There are 4 nested groupings, the coarsest first. Each group lies inside one group of the grouping before and may be the whole of it. The rows also spread widely along 16 directions, which tell nothing about the answers.
In the rows, zero is written as 128.
Some rows, each with its group in each grouping after it:
[ 83 117 102 136 145 109 112 158  78  89 115  66  74 103 125 105  55 175
 111 130 121 108 115 179 171 103 149  86 111 128]
dito zat z_522 z_75
[ 97 105 143 109 187 112 151  66 127 153 136 170 163  99 116 155 120 137
 169  95 152 102 113 132 118 132 143 104 112 130]
dito puvu z_729 z_444
[124 111 188  84 152 133 127  81 145 192 130 181 189 106 109 152 154 106
 138 125 118  84 121 172 132 112  94 142  98 145]
dito zat z_234 z_369
[125 170  72 151 159  90 147 140 121 186 125  94 112 158 182 161 132 125
 128 136  88 117 150 133 148 134 137 102 118 119]
Vapi dom z_215 z_285
[122  92 124 145 124 128  60 129 121 129 100  93 127 153 134 133 151 117
 137 117 177 182 152  99 144  82 151 119 138 100]
Vapi tezap z_552 z_482
[131  86 150 140  75 158  80 124 165 112 128 135  88 139 124 168 164 156
 144 105 119 138 202 161 150  75 138 101 171 154]
Podi kan z_420 z_507
[140 150 121 150 149 143 129 140 103 111  72  96 141 137 136  83 147 115
 121 145 114 105 154 134 170 133 136 153 133 131]
Vapi dom z_139 z_888
[158 158 107 148 136 142 136 112  97  45 101 122 112 107 142 125 104  89
 153 151 100  53  64 124 137 163 138 118 148 148]
dito puvu z_729 z_892
[ 74  96 172  86  94 154 137 142 153  77 150 155  94 103 103 126  96 213
 105 109 102 105 143 177 146  89 131  77 147 154]
dito zat z_458 z_354
[102 148 142 150 144 112 179  98 104  46  92 126 114 153 117 121 121 137
 141 191 161 142 118 159 135 149 147 128 146 168]
Podi kan z_420 z_96
[129  64 131 143  63 134  79 111 102 114  94 114  78 103 151 143 111 150
  84  73 136 153 149 193 171 130 122 103 142 156]
dito zat z_458 z_61
[127 113 124 111  50 151 145 124 145 121 144 129 109 106 126 197 109 116
  79 163  77 178  93 103 124 149 116  81 171 133]
Podi dilis z_890 z_233
[109 131 116  88 138 171 156 109 137 155 135 133 130 116  83 138 101 131
 152 128 137 160 139 138  69 183 140 135  87 132]
dito zat z_234 z_242
[126 110 173 118 116 181 158  91 130  65 112 155 144 106  71 158 114 133
 105 152 123 149 145 115 135 166 135 151 128 153]
Vapi dom z_664 z_546
[132 145 107 152 134 151  97 134 150 141 143 112 106 157 113 118 187  90
 189 111 120 150 192  85 127 124 143 146 113 116]
Podi dagum z_595 z_602
[107 134 153 110 171 162 109 129 137  82 116 129 126 160  90 143 136 159
 165 129 157  99 183 153 131 103 161 150 108 148]
dito puvu z_508 z_911
[158  89 121 112  91 166  78 142 120 125 120  85 106 104  89 233 103 111
 105 119  95 134 146 127 170  97 130 107 159 127]
Podi dagum z_867 z_382
[ 81 129 167  91 160 157 135 112 136 162 122 136 136 139  97 156 108 170
 120 153 130 132 197 151 126 121 149 131  80 130]
Vapi dom z_215 z_244
[ 89 149 108 117 148 109 100 155 116 131 128 118 124 169 180 170 144 141
  84  86 120 149 120  67 145 154 149 120 106 107]
dito zat z_522 z_791
[121 154 173  98 127 158 132 115 112  84 126 149 117 118  93 134 106  98
 125 170 100  85 107 146 138 163 108 160  77 155]
dito zat z_458 z_61
[135 170 141  87 125 182  88 169 145 168 134 124 166 132 130 135 157 113
  95 153  52  90 116 121 119 154 102 158  95 113]
Podi kan z_420 z_96
[161 133 134  83 132 119 162 119 125 165 111 143 112 126 123 186 112  71
 165 136  95  65 107 142 153 107 112  96 146 134]
Vapi dom z_139 z_888
[167 118 126 185 126 157 136  75 135  97  94 102 189 107  88 162 140 112
 124 204 140 163 143 175 125 125 127 163 161 169]
dito zat z_234 z_369
[152 160  85  92 144 139 116 170  98 130  73  76 139 152 163 141 121  96
 122 140 113  92  69 119 130 128 143 106 172 108]
Podi dagum z_595 z_602
[ 62 114 178 103  97 152 103 154 132  66 143 121 144 131  90 114 119 173
  55 172 140 205  97 119 129 127 122 135 113 118]
Podi dilis z_890 z_233
[123  66 163 131 119 110  97  72 109 132 124 136 110  92  99 167 105 112
 151 118 161 130 132 182 161  84 116 104 115 150]
dito zat z_458 z_354
[100 124 134 137 156 159 165  84 120 129 119 117 139  84  75 118  82 159
 148 180 125 124 167 183 118 140 149 123 104 148]
dito puvu z_729 z_444
[118 127 125 132 124 132 147 107 173 154 190 148 130  97  93 141 127 145
 162 136  92 128 134 174 101 121 104 113 105 147]
dito zat z_458 z_354
[126  86  90 158 147 110 126 127 105 100 135  74  96  70  90 145  49 169
 148 126 123 113 112 201 155  83 137  74 143 136]
Vapi dom z_215 z_285
[130 136  87 189 157 118  61 102 124 159 141  98 130 117 156 114 142 140
 162 133 120 113 130 194 105 139 129 132  82 133]
Podi kan z_420 z_96
[ 94 164 121  79 131 122 156 131 102 142  96 127  67 181 166 178  78 151
 102 142 128 123 145 163 119 179 155 106  85 136]
Vapi dom z_139 z_888
[108 122  96 154 142  98 146  86 155 183 132 138 144 153 160 113 170 128
 168 117 164 195 146 110  88 136 145 103 137 115]
Vapi tezap z_552 z_482
[128 139 143 108  98 171 126 150 110  68  89 120  99 135 123 114 124 118
 105 133 110 110 137 123 156 150 135 136 137 147]
dito zat z_234 z_242
[103 130 131 127 107 131  80 184 107  99 110  85 113 142 130  54 155 107
 121 138 134 168  99  85 153 102 122 119 138  92]
Podi kan z_420 z_96
[112 131 114 129 113 128 122  94 196 205 202 169 125 135 136 171 170 136
 169 118  97 157 147 147  68 142 113 109  99 134]
Podi dilis z_890 z_233
[154  98 138 132  91 177  24  80 133 200 116 118 126 121 141 187 123 100
 131 155 135 159 164 158  96 123 130 130  80 119]
Vapi dom z_215 z_285
[122 137 150  76 122 201 167 146 108 105  60 132 149 103 109  49 138 117
 116 129  92  92 123  97 140 172 139 131 165 132]
Podi kan z_420 z_96
[136 125  87 136 124 109 166 160 124 172 122  86  91 121 120 155 129 124
 132 108  71 108 171 173 188 110 118  97 158 143]
Podi dilis z_890 z_233
[161 135 104 178  96 101 139 111 138  89 127 101 128 138 126 150 143  94
 147 205 133 159  76 184 121 108 106 116 182 161]
Podi dilis z_890 z_233

New rows, each followed by its group in each grouping:
[132 116  88 105 144 156 119 126 115  89  85 102 121 118 141 135  89 184
 143 105 143  87  98 194  97 133 167  86 178 148]
Podi dagum z_867 z_382
[107 104 108 110 134 154 151  96 141 153 114 129 132 126 113 144 129 150
 152 100 155 179 159 128  89 151 163 102 149 129]
Podi dagum z_595 z_602
[ 90 159 142  83 191 134 114 160 132 165 135 126 179 155 106  95 152 138
 133 118 141 123 115 144 105 137 117 177  56 114]
dito zat z_522 z_75
[ 93  83 126 140 142 113 156  92 119  58 132 146 101 124 104 195 116 150
 135  64 167 173 141  78 150 142 167 105 149 148]
dito zat z_522 z_75
[115 141 159  94 110 197 127 109 131 119 113 142 132 116 110 135 112 124
 114 178  97 116 148 119 113 160 142 131 110 137]
dito puvu z_508 z_911
[124  99 170 105 109 156 112 108 142  95 158 151  83 132  54 225 124 118
 144 105 127 140 180 137 150 133 125 147  96 157]
Podi dagum z_867 z_382
[118 185 105 114 164 117 215 144 106  97  96 107 124 158 127 131 103 113
 129 184 116 124 103 109 134 163 143 122 140 134]
Vapi dom z_215 z_285
[124 140  97 129 153 129 150 119 115 173 106 107 136 110 138  84 124 133
 147 129 106  97 127 193 122 147 127 113 127 137]
Podi dagum z_595 z_602
[118 124 119 138 129 132  97 147 118 103 116 109 163 113 154 146 147 138
  69 115  85 118  90  92 170 131 129 118 159 118]
Podi dilis z_890 z_233
[155 126  92 110 105 131 157 176 135 130 116  86 132 110 103  96 126  95
 155 139 110 139  76 139 127  88 107  92 192 118]
dito zat z_234 z_369
[125 125 132 161 153 107  59 127 105 101 118 101 106 157 146 198 141 137
 117 117 126 100 159 161 183 110 138 143 100 146]
Podi kan z_420 z_507
[139 140 139  74 188 124 160 139 120 162  95 139 169 143 110 144 159  95
 154  96 119  58 114 151 153 130 116 148 132 142]
Podi dilis z_890 z_233
[117 136 173  95  81 133 169 183 136  88 148 135  92 119  68  72 124 103
 118 153  85 133 106 137 173 111  75 131 124 127]
Vapi dom z_139 z_888
[119  73 121 128 127 131 149  78 122 111  87 132 117 105 128 161 100 168
 147 104 164 127 142 183 130 102 164  73 187 166]
dito zat z_522 z_75
[114 127 135 135 131 130 214  86 116 101  88 136 105 132 109 168 110 139
 132 146 133 131 184 159 159 148 155 110 160 173]
dito puvu z_729 z_892
[105 153 122 150 163 136 170 114 127 113 132 142 121 128 107  61 157 114
 167 116 117 136 162  87 131 178 138 152  90 127]
Vapi dom z_664 z_546
[ 74 119 159  83 146 160 180 129 123 100  93 134 131 128 100 127  92 217
  88 131 134 117 173 194 143 138 158 115 136 160]
dito puvu z_508 z_911
[119 140 102 102 144  83 168 154 147 231 170 118 111 147 111 173 141 102
 157 107 101 143 151 161 142 110  96 109  99 118]
dito puvu z_508 z_911
[108 112 140  60 130 135 136 170 131 142 143 136 107 127  87 144 127 114
 151  74 117 126 106 102 136 123 116 108 124 109]
Podi kan z_420 z_96
[135 113 124 147  99 140  51 127 122 134 109  91 108 162 147 188 144 134
  95 130 140 165 168 173 145 116 135 137 120 136]
Podi dagum z_595 z_602
[135 111  93 184 140 109 177  97 115 114 138  97 156  88  74 151 131  73
 144 139 134 208 115  63 149 147 126 129 147 115]
dito puvu z_729 z_892
[118 122  75 161 161 158 129  99 158  90 130 122 195 106 147 173 130 200
 110 106 129 153 115 101  81 157 179 106 180 127]
dito puvu z_729 z_444
[125 155 107 180 139  96  81 124 138 156 168 111 163 137 150  90 179  95
 135 157 123 168  91 131 112 134  94 153  79 107]
dito puvu z_508 z_911
[ 97  82 157 112 138 119 152  79 113 115  87 164  99 146 122 151 142 141
 149  58 191 149 190 141 154 138 158 117 133 162]
dito zat z_234 z_242
[131 103  96 119 128  99  64 140 121 201 115 100 126 134 187 164 141 133
 118  68 127 120 122 160 148  88 124  85 133 110]
dito zat z_458 z_354
[168 100  83 140 107 133  79 189 138 137 113  79 138 139 141 153 166 137
 103  52 118 147 133 159 160 102 114 128 176 123]
dito puvu z_508 z_911
[109  95 130 158  97 117 156  70 115  66  90 135  81 129 130 101 119 135
 170 144 192 171 142 161 125 117 158  84 176 167]
dito zat z_234 z_242
[117 155 121 134  79 172 127 119  99 149  85 115  89 118 169  75 116 113
  95 160  86 129 159 147 132 200 133 125  97 133]
dito puvu z_729 z_444
[151 134 125 143 168 119  66 117 115 125 118 137 164 136 162 128 157 113
 129  86 136  88  83 153 126 155 110 166  83 130]
Vapi dom z_215 z_285
[160  82 101 135 107 140  99 121 119 173  78  74 150  98 141 167 122 109
 127 146 122 135 137 139 164  51 143  66 214 115]
dito puvu z_508 z_911
[115 105 162  60 170 126 136  94  83 173  69 132 158 134 113 172 126  56
 144 123 167 125 110  70 157 119 146 113 134 105]
Podi dagum z_595 z_602
[105 101 137 106 114 102 143 111 118 105 141 153  83 116 122 149  96 147
 132  85 141 121  98 188 134 144 115  97 113 156]
dito zat z_234 z_242
[135 151 142 125  82 146 156 169 138  40 126 125  89 158 106 130 135 113
 112 153 106 150 124  95 154 133 120 133 157 140]
Vapi dom z_215 z_244
[103 123 180  70 110 189  71 152 107 106  80 123 130 150 121 114 128 111
  89 145 136 135 139  62 148 127 148 143 107  97]
Vapi tezap z_552 z_482
[127  84 128 125 127 131 144  66 140 150 139 147 125  93  97 207 121  91
 176 118 134 152 145  74 130 103 149  81 154 127]
dito zat z_234 z_369
[101 128 129 181  96 107  27  95 147 114 184 134  89 141 183 151 127 152
 125 159 124 154 114 147 101 110 128  98  74 118]
Vapi dom z_215 z_244
[123 128 120 164 159 157 131 111 147  85 124  93 185 115  82 146 132 168
 129 188 131 148 145 156 121  98 151 135 167 144]
Podi dagum z_595 z_602
[ 88  53 124 142 165 108 139 107 111  95 110 109 137  77  94 125 103 180
 147  73 165 135 138 139 174  62 162  73 182 134]
dito zat z_522 z_75
[124 134 114 137 100 130 182 101 136 105 130 166  69 111 152 118 135 125
 157  84  79  87 147 130 146 170 130  92 152 167]
dito zat z_458 z_61
[144  63 171 107  84 111 136 150 115  63 114 131  98 116  66 149 120 119
 117  77 162 144  99 205 187  90  84 133 159 171]
dito zat z_522 z_75
[103  75 164 110 166 123 104  99 109  86 111 153 108 139  88 162 117 162
 146  41 198 134 161 164 150 136 147 151  83 147]
Vapi dom z_139 z_888
[ 87 118 137 203 167  68 125  81 126 105 150 142 105 141 129 104 176 124
 188 104 162 140 182 123 174  96 141 125 104 139]
dito puvu z_729 z_892
[ 62  98 112 156 139 151 130  64 135 159 127 104 172  79 120 115 107 175
 119 196 138 212 147  95  91 121 178  73 148 105]
Podi dilis z_890 z_233
[120 138 101 161 136 107 136 103 114 139 112 110 169 105 178 153 129 131
  73 151  89 134  94 113 152 148 131 102 151 126]
dito zat z_234 z_369
[162 121  62 184 138 105 172 124 128  89 131 103 124  98 125 141 128 116
 153 102  99 135 101 108 149 137 131  97 189 135]
Vapi dom z_664 z_546
[ 94 121 134 164 129 163 131  83 175  44 159 166 166  87 138 120 129 229
 109 135  99 110 118 154  96 136 153 102 163 166]
dito zat z_458 z_354
[158 135 170 133 151 141  97 109 104 116  54 118 166 159 124 103 167  75
 142 178 158  91 143 158 167 102 122 176 127 145]
Vapi tezap z_552 z_482
[150  70 151 110  97 173 120  84 143 153 120 134 136  86  52 141 128  81
 184 134 159 172 153 140 110 100 120 122 141 138]
dito zat z_234 z_242
[121 159 119 145 154 155 133 115 137 169  81 124 177 158 169 120 188 138
 109 133 115 125 199 123 139 150 154 150 135 133]
dito puvu z_729 z_444
[149 161 142  86 132 123 181 144 106 115 115 131  84 151  90 154 113  37
 166 159 103  89 110  96 162 148 110 138 109 132]
Vapi tezap z_552 z_482
[142 129 120 155 109 121 120 129 162  94 156 135 135 145 123 181 161 144
 122 124 118 156 110 166 114 140 107 138 145 156]
Podi kan z_420 z_96
[112  93 133 121 199  80  85 101  96 152  93 114 183 150 144 173 132 126
 129  97 213 156  88 131 136  99 142 126 114 107]
Vapi dom z_215 z_285
[141 115 113 129 146 128 166 145 148 119 131 108 179 112  76 134 158 113
 147 128 119 148 103 119 141 102 114 129 186 131]
Podi dilis z_890 z_233
[ 94 154 131 146 117 117 178 153 143  97 183 128  92  95  91  79 111 136
 130 163  51 118 127 115 166 123 103 107 111 123]
Vapi dom z_139 z_888
[109 140 127  65 134 136 128 169 125 159 122 126 149 143 136 148 134 108
 102  97 117 142  90  71 127 144 125 116 122  88]
dito puvu z_729 z_444
[100 113 128  84 135 147 169 136  94 127  96 105  63 142  76 174  94 131
 131  91 138 149 204 134 166 159 157 124 112 142]
Podi dagum z_867 z_382
[136 113  94 102 108 122 141 144 101 124  80  95  84 144 141 138  95 115
 139 111 158 159 107 139 127 130 146  85 162 117]
Vapi dom z_139 z_888
[ 98 119 133  98 149  87 139 113 123 182 110 116 171 168 133 179 127 122
 102 160 192 225 100 123 107 112 131 114 122  99]
Vapi dom z_139 z_888
[107 110 120 113 175 105 166 136 110 156 131  98 138  94  75 143  80 153
 124 123 117 121 131 180 163 108 119 115 108 124]
Vapi dom z_139 z_888
[128 125 182 149 137 163  98  74 142  57 112 184 168 123 140 119 168 147
 115 130 121  89 130 132 135 151 132 161 121 161]
Vapi dom z_664 z_546
[179 107  90 163 154 141 101  69 110 137  94 117 135  92 144 178 114 112
 167 104 120  63 126 197 125 142 143 124 135 169]
dito zat z_522 z_75
[110 169 156 127  87 157  69 135 138 126 133 137 117 143 186 130 154 127
  78 187  49  82 125 134 145 137 117 123 107 134]
Podi dilis z_890 z_233
[117 150 132 124 121 131 140 152  88 126  98  95  86 131 130 134 108  88
  97 157  76 117 161  83 205 136 132 121 110 112]
Vapi dom z_139 z_888
[121 110 126 138 110  90 119 150 124  63 173 139  89 109 125 176 111 137
 101  70  90 107  70 141 177 134  96 111 125 148]
dito zat z_522 z_791
[ 92 141  94  82 136  94 168 197 120 154 132  87 147 139 132 101 128 106
 115 134 123 183  54  53 137 100 121  73 171  68]
dito puvu z_508 z_911
[157 142 132 147 136 109  78 110  97  85  90 140 113 151 201 187 154 106
 103  86 101  37 113 152 191 147 124 142 126 167]
dito zat z_458 z_61
[104 109 107 138 118 131 177 127 138 103 165 102 113  91  58 178  91 138
 135 158 110 198 122 103 126 131 134  92 152 126]
Podi kan z_420 z_96
[101  88 103 150 189  94  99  88 100 139 123  92 113 124  92 109 105 143
 207 104 217 158 134 206 106 101 152 117  93 128]
Podi dagum z_595 z_602
[105 117 144  71 108 123 116 166 149 145 133 110 155 173 107 195 139 131
  90 139 168 223 104 109 112  94 120 121 139 105]
dito zat z_458 z_354
[122 133 125 132  86 130 107 117 104 118 131 111  60 136 125 165  93  93
 130 157 129 158 130 141 130 151 128 115  88 130]
dito puvu z_729 z_892
[ 87 139 132 160 123 115  99  80 127 111 138 142 129 128 178 120 131 143
 118 172 127 144 103 124 110 135 143 102 108 134]
dito zat z_522 z_75
[126 152 116 135  98 140 171 137 133  81 106 130 113 138 156 108 146 138
 105 142  85 114 118 132 145 153 133 104 187 152]
Podi dagum z_595 z_602
[ 96 159 130 116 124 147 177 116 142 126 151 138 116  88 126 105  94 158
 137 196  46  72 110 160 115 139 127  78 135 144]
Podi kan z_420 z_507
[136 108 117 178 108 110 118 139 113  28 146 122  82 106 116 162 126 119
 118  74 102 118 114 103 199 136 123 121 148 144]
dito puvu z_729 z_444
[153 178 108 180 128  82 121 101 113  91 109 110 109 179 188 165 134  92
 133 218 126 120  90 163 134 129 126 119 131 149]
Vapi dom z_664 z_546
[119 166 129 103 153 166 151 144  83  77  77  95 108 137 110 159  97  99
 121 179  96  93 133  77 161 164 163 131 130 131]
Podi kan z_420 z_96
[174 110 124 132 137 107 129  87 129 146 111 148 149 142 126 194 164  84
 161  95 158 132  95 182 115 158 102 151 134 162]
Podi kan z_420 z_96
[105 138 157 125 103 123 135 133 131  70 187 154 102 107  92 127 105 134
 102 139  94 126  75 170 133 172  82 146  69 150]
dito puvu z_508 z_911
[101 148 132  95 135 115 124 146 132 201 138 135 112 145 147  65 150 102
 158 126 113 129 128 125 119 121 110 109  82  95]
Vapi dom z_664 z_546
[152 118  97 120  88 114 127 133 114 146  93 103 121 130 175 159 121 100
 110 140 119 139  81 143 139 113 123  72 189 125]
dito puvu z_508 z_911
[ 92 131 101 101 121 106 148 167 120 103 129 106  86 140 149 118  85 163
 123 124 129 145  82 125 124 111 142  60 154 108]
Vapi dom z_215 z_285
[ 99 107 145 156 145  93 128 105 144 136 139 151 143 128 148 150 180 135
 133  90 121 127 165  91 188  81 136  99 156 125]
dito puvu z_729 z_444
[135  96 132 110  81 127  92 119  92 115  73 109  69 140 165 169 103  98
 127 129 146 125 119 136 162  95 145  73 168 137]
dito zat z_522 z_791
[ 84 109 143  81 139 116  81 135 104 167 104 111 132 148 144 117 123 134
 119 126 169 151  98 154 120 109 134 107 103 105]
Podi dilis z_890 z_233
[126 153  91  90 109 138 159 183 114  94  89  89 102 164 149 140  90 153
  84 140 121 143  90 142 119 161 144 104 160 126]
Vapi tezap z_552 z_482
[126 118 107 143 184 139  91 117 133  75 112 119 148 127 145 181 119 194
 139  90 133  59 130 175 132 102 170 117 153 159]
dito zat z_522 z_75
[124 128  97 107 121 164 132 159 122 166  83  66 139 117 127  98  93 149
 118 177 116 148 139 148 116  95 151  83 167 104]
Vapi dom z_215 z_244
[110 103 132 114 138  89 137  80 103 146  89 125 144 134 152 168 106 130
 123 154 182 152  90 181 125 106 137  86 148 142]
dito zat z_234 z_242
[ 94 127 130 153 122 107 114  89 140  94 176 150 100 131 118 123 126 141
 154 124 157 175 106 159  89 162 118 134  71 147]
dito zat z_458 z_61
[ 89 167 147  92 100 142 140 130 132  82 141 149  58 191 119 121 127 111
 158 159 154 168 125 120  84 173 139 130  87 136]
Podi dagum z_595 z_602
[ 99 123 131 110 108 132 165 114 158 144 181 156 118  92  99 124 118 116
 162 136  97 146 102  97 104 124 118  79 131 111]
dito puvu z_729 z_892
[112 117 155 141 161  72 118  96  84 102  92 129 102 159 147 157 151  79
 153 117 162 101 131 111 207  91 140 112 139 136]
Podi dagum z_595 z_602
[114 154 115 135 150 100 117 138 124  50 126 138  93 183 160 131 130 163
 138  96 161 118  95 162 115 158 140 138 106 145]
Vapi dom z_139 z_888
